There are 4 ways to turn a row about zero (a turn may also mirror it). The second row of each pair is the first, turned, with some noise. The first 40 pairs use one turn. New pairs use 2 turns, one after the other, and a turn may come again.
Known pairs, each followed by its turns in order:
[ 20   3 -16   3  -5 -28  -3 -28  -2]
[-23  12   8   6  30   1 -13 -19  -4] : K_788

[  0 -26   0   1   2  -2  13  -4  -2]
[ -6   7  13   8  15   7  -3 -16   8] : K_632

[  8   0  19  -6   5   0 -16  -3  -6]
[ -7  13   2 -13  -2 -10 -14   6  -3] : K_761

[  4  24 -10   5   7  -1  -4  -5  -2]
[  1  12  12  -2 -13  -1  18   2   6] : K_761

[  6  -3   3  -9   0   1 -11 -19 -12]
[ -4   4   9   1 -10 -10 -17   9  10] : K_761

[  1  -1  16 -15  -8  12  -3  18  -8]
[ 19   9   4 -10 -10  12   9  15   3] : K_788

[ 13   3  -2  -7  -4  -6 -15  -6   1]
[  3 -12  11  -1   1   0  -1  16  -2] : K_632

[ -2 -10   7  -3   7  -9   0   2   1]
[11 -4 -5  0  5  1 -6  0 -7] : K_788

[-10   1  10   3   0 -14  -4  -3  11]
[  3  16  -2  -3   0   6 -11  12  -3] : K_632

[ -2   2 -16   2 -14  -2 -26  20   6]
[ -4   0  20 -29  -8  -7   8  -7  -7] : K_788

[ 1 -7  9 17 13 -3  0  6  5]
[ -4  -4  -3  -5  13  13  13  -5 -12] : K_487

[ -3  -5  -9   4   1  -9 -12 -24 -10]
[  4   7  13   8  -8   4 -15  -3  21] : K_761

[  5 -13   6  -2   7   9   3   3  -3]
[  3   0   6  11  -1   8   4 -12   4] : K_632

[-18  -3  -1   6  -5   1   5  -1  -6]
[-4 -9 -5 -2 -3 14 -3 -6  8] : K_761

[  3  17   0 -28  15  -7 -14  28   1]
[ 29  20  22  -9 -15 -12  -9  -1  -7] : K_788

[  3  -9 -15  -3  -1   8  -6  -7   6]
[-15 -11   6  11   2  -3  -2   1   0] : K_632

[  2   4  -6 -10   1   2   7   1   0]
[ -5   1   6   1  -4  -7 -10   3   0] : K_487

[15 24  3  5  6 -8  3  2 -1]
[ 7 18  9 -9 -1 -1 17 11 -3] : K_761

[-15  10   0  -8   6  24   0   9   2]
[  4  -6 -21  14 -15  -9  -2 -10   0] : K_632

[11  8  5  0 26 12  6  1 -2]
[  5   5   8   9 -23  -6  17  -6   4] : K_632

[-8 -4  3 -2 -3  0  2  0 -9]
[ 7  3 -4  3 10 -3 -1 -5 -2] : K_632

[  5   0  -1   9  -2  -6  13 -25  -9]
[-12  15 -10  -8  -5  15  -8  -7  11] : K_487

[ 5  1 -1  5  2 -2 -2 -9 -2]
[-8  0 -2  2  5  2 -5  0  3] : K_788

[-6  0 -2 -1  1 11 -2 -3 12]
[-11  -7   4   5   1  -5   3  -8  -2] : K_761

[  7   2  -6 -11   3   0 -15  -8   8]
[-7 11  9 -6  6 -9 -9  7 -5] : K_788

[-23  -6   6   4   4  18 -21  12   7]
[ 27 -20  -2  11   3   8   5   4 -10] : K_487

[ -2  -1  -1 -13   2  28  10  -5  -6]
[  4 -12   0  13  -7 -11  -1 -24  -4] : K_632

[  8   0   3 -11   3   4   6  10   5]
[12  2  7  7 -4  1  6  7 -6] : K_788

[-4 -9 -4 -1 -4 -5 15  2  4]
[-11 -10  -1  -7  -7  -4   0  -8   2] : K_487

[-22 -16 -25   2 -17   1   0   2  16]
[-12 -12 -10 -13   5 -20  25  -5 -15] : K_788

[ 7 15  1  4 26 -8 -4  3  3]
[  6  -1  11   9  -9  -9 -26  -9   2] : K_788

[ -1  -6   3 -21   7  -3  11   7 -12]
[-13  -6  16   7 -13  -2   5   8   9] : K_487

[-23  28 -13  -1   2   9   2  -8   3]
[-21  -3   6  -1 -15   6  24  -7  17] : K_761

[ -5   2  28   6  -7  -4   4 -28  -3]
[-13   0  21 -17   8  14 -18  12  10] : K_761

[ -7  15 -28   6  -2   1  -7   0  28]
[-34  -6 -13  -2 -13  -9 -10  16   2] : K_632

[-5 -6 28 -2  0  2  2  1  1]
[-10  -3  -1 -19  13   2 -11   2  -8] : K_761

[  2   7  13  -6   2   0 -14   9 -17]
[10 11 10  6 -2  2 16 15  4] : K_487

[ 12   2   7   5  13 -16 -10  10  -1]
[-7  6  2  5 19  0 18  6 -3] : K_487

[-17   7   5  -2  -6  10  -2  -4  11]
[ 14  -9 -12  -2  -5  -1  -7  11  -6] : K_487

[  4 -15  18  -2  -9  -4 -19  -9 -11]
[  8  13  -9  16 -10   8  20  -3   4] : K_487

New pairs. What belongs after each?
[-1  6  4 -1  3 16 -6 -3 -7]
[ -7   4  -6   7   6   2   7  -6 -13] : K_788 K_761

[  8   0 -17 -15 -11  10  -1 -28   4]
[  2 -26  -6 -11 -12  17  -6  -8 -14] : K_761 K_788

[  0   9  10  -1 -24   0  -2   1  14]
[  8 -21   5  16  10  -3  -1   7   1] : K_632 K_632

[-3  5  9  7 -1  7  6 16  6]
[ -4  -1  13   2 -13   6  -6   1  11] : K_761 K_487

[  2   6   3   1  11   0 -16  14 -16]
[ -9  -4   2 -12  -4   7  11 -14  14] : K_632 K_632

[ 16   5 -28   7  -4   2   0  -4  -1]
[  6  30  -3   1  -2   2 -12  -3  -5] : K_788 K_632

[-1 -5  0 21  1  1 -9 -3 15]
[ -9 -10  -7  -4 -19   8   5  -4  -3] : K_632 K_761

[  0   4   1 -11   1  -5  14  25  -6]
[-12  -8  -8  -4 -16  -4  20   7   2] : K_487 K_487

[-4 14 -1 -3  2 -4 -4 -1  9]
[-7 -7  2 -8  5  7 10  0  8] : K_761 K_761

[ -1   3 -16   8 -24  15 -13  16 -28]
[ 30 -26  -9   7   5 -15  -4  -7  17] : K_632 K_761

[  3 -21 -18  -7  -5  11   8   3 -18]
[ -2 -18 -17  15  12  -6 -15   4  -6] : K_632 K_788

[20 -9  8 -2 -4  2 13 16  3]
[ 7 -2  6  2  5  0 26  1 14] : K_761 K_632

[-28  -7   0  -5  -4   4   2  -1   3]
[ -9  -1  10  -3   1 -15  -8 -10  17] : K_788 K_487

[  7  -3  10  -4   3 -12   0  14  18]
[ 12  -6 -12   5   5  -5   6 -18   8] : K_487 K_788

[ 11   0   1  -9 -12  21   1  28  -7]
[ -9  26  -6 -11 -14   3  25   7   3] : K_487 K_487

[  6   0 -17   0  -4  -2   5   4  -6]
[-13 -15  -6   0  -2   2  -1   1   2] : K_632 K_487

[  4  13  -2   3 -16  -1  -2   2   1]
[  0  17  10   2   3   1  -4 -10  -4] : K_487 K_788

[ -1  11 -28  -1 -22  -8  -3 -17  21]
[ 15   7 -19  20  22  -1 -14  17  14] : K_632 K_632

[ 19  11  -3  -5 -24  -4  -1   1  -5]
[ 15   3  17 -17   4  -4  11   0  -9] : K_761 K_487

[  4  13   0 -12  17  -2  -2  -4  -5]
[-11  -6  -7  -6   2 -17   3   9   2] : K_761 K_487

[ 2 28 -1  6  5  2  3 -6 17]
[-14   1 -14 -22  -8  11   4 -10   3] : K_788 K_788

[  7   1   6  10  -2  -5 -10 -11   7]
[  3  -1  -7 -16  -2  -7  -3   8   6] : K_788 K_788

[ 2  2 12 -1 -6  3 -4  2 10]
[-2  2  6 -8  3  5  5 10  6] : K_632 K_788

[-2 19 -3  4  0  3 13 14 17]
[  1  12   2  -3   2 -11   6 -26   7] : K_761 K_632

[  6   2   8   5  10 -26 -11 -14   5]
[ -3  12   3   5 -20  -1 -25   4  -3] : K_761 K_788

[-14  -2  14   2   2   7   1  -8   0]
[ -3  -2  12  -8   1 -12  13  -6   1] : K_788 K_788

[ 28  -3 -14 -28 -16   8  -4   2   5]
[  2  19  -5 -23  10   5   2  25 -22] : K_487 K_632

[10 -2 -4 -1  3  8 12  3 -3]
[-7 -8  7  3 10  3 -6  4  5] : K_632 K_761

[10 -1  2 -6  2 10  4 -7 13]
[  5   5 -14  -1   1  11  10   0   2] : K_788 K_632

[ -9   3  21  13 -15  14  10   7   0]
[ 7 20 10  1 11  8 22  5  9] : K_487 K_788

[-7 -8 -6 25  2 -2 -2  7 -3]
[  4 -13  10 -12  -2   6 -19   5   0] : K_632 K_487

[ 4  5  1 -4 -4  1  1  0 -5]
[ 3 -1  8 -1  5 -1 -1  0  5] : K_632 K_632

[ -1  -2   5  -5 -25   6   8   1 -10]
[  4   0   3   5  -1 -21 -15   1  12] : K_632 K_761

[ 1 11  5  5  1  0  0 28 -4]
[ -7  -1   7   2  -4 -18 -18 -16  -7] : K_632 K_487

[  5   1  -5 -19 -20  -1   2  17   2]
[  5  11   6 -22  15   5  -7  10   2] : K_487 K_632

[-1 -1 13 -2  5  3 -3 10 -8]
[  4 -10  -1   1   6 -11  -3   6   6] : K_761 K_632

[  5 -13  13  -8 -25  -8   7  -8   4]
[  2  -4  -9  11  -9 -15  20 -19   3] : K_788 K_632

[  1 -14   0 -12  -9  -6  10  -4   2]
[-3  1 -8 16  6  9  2 11 -6] : K_632 K_487

[  1  10 -28  -1  -3  -5  -4  -9   9]
[ -2  22   8   5   5 -12  -3 -16   6] : K_487 K_761

[22  9  9 -6  5  2  7 -7 -7]
[ 12   2 -21  -7  -5  -9   4   3  -6] : K_487 K_632

[-12  -3   2  -1  -5  -3   6   4  14]
[-5 -8 -7  8 -3 -4 -4 14 -6] : K_632 K_632

[ -6  -2   1  -7  24 -10 -13  -8  19]
[ -5   9 -14   7  -1  -9 -25  -9 -12] : K_761 K_788

[ -3   7   5 -18  12  -9   0  13  -1]
[  4  12   4  12  12  -1   9   2 -14] : K_632 K_761

[ 9  2 15 -9 -9  0 -7 -6 -2]
[ 11  -1 -15   3   1   2   4  11   4] : K_761 K_632

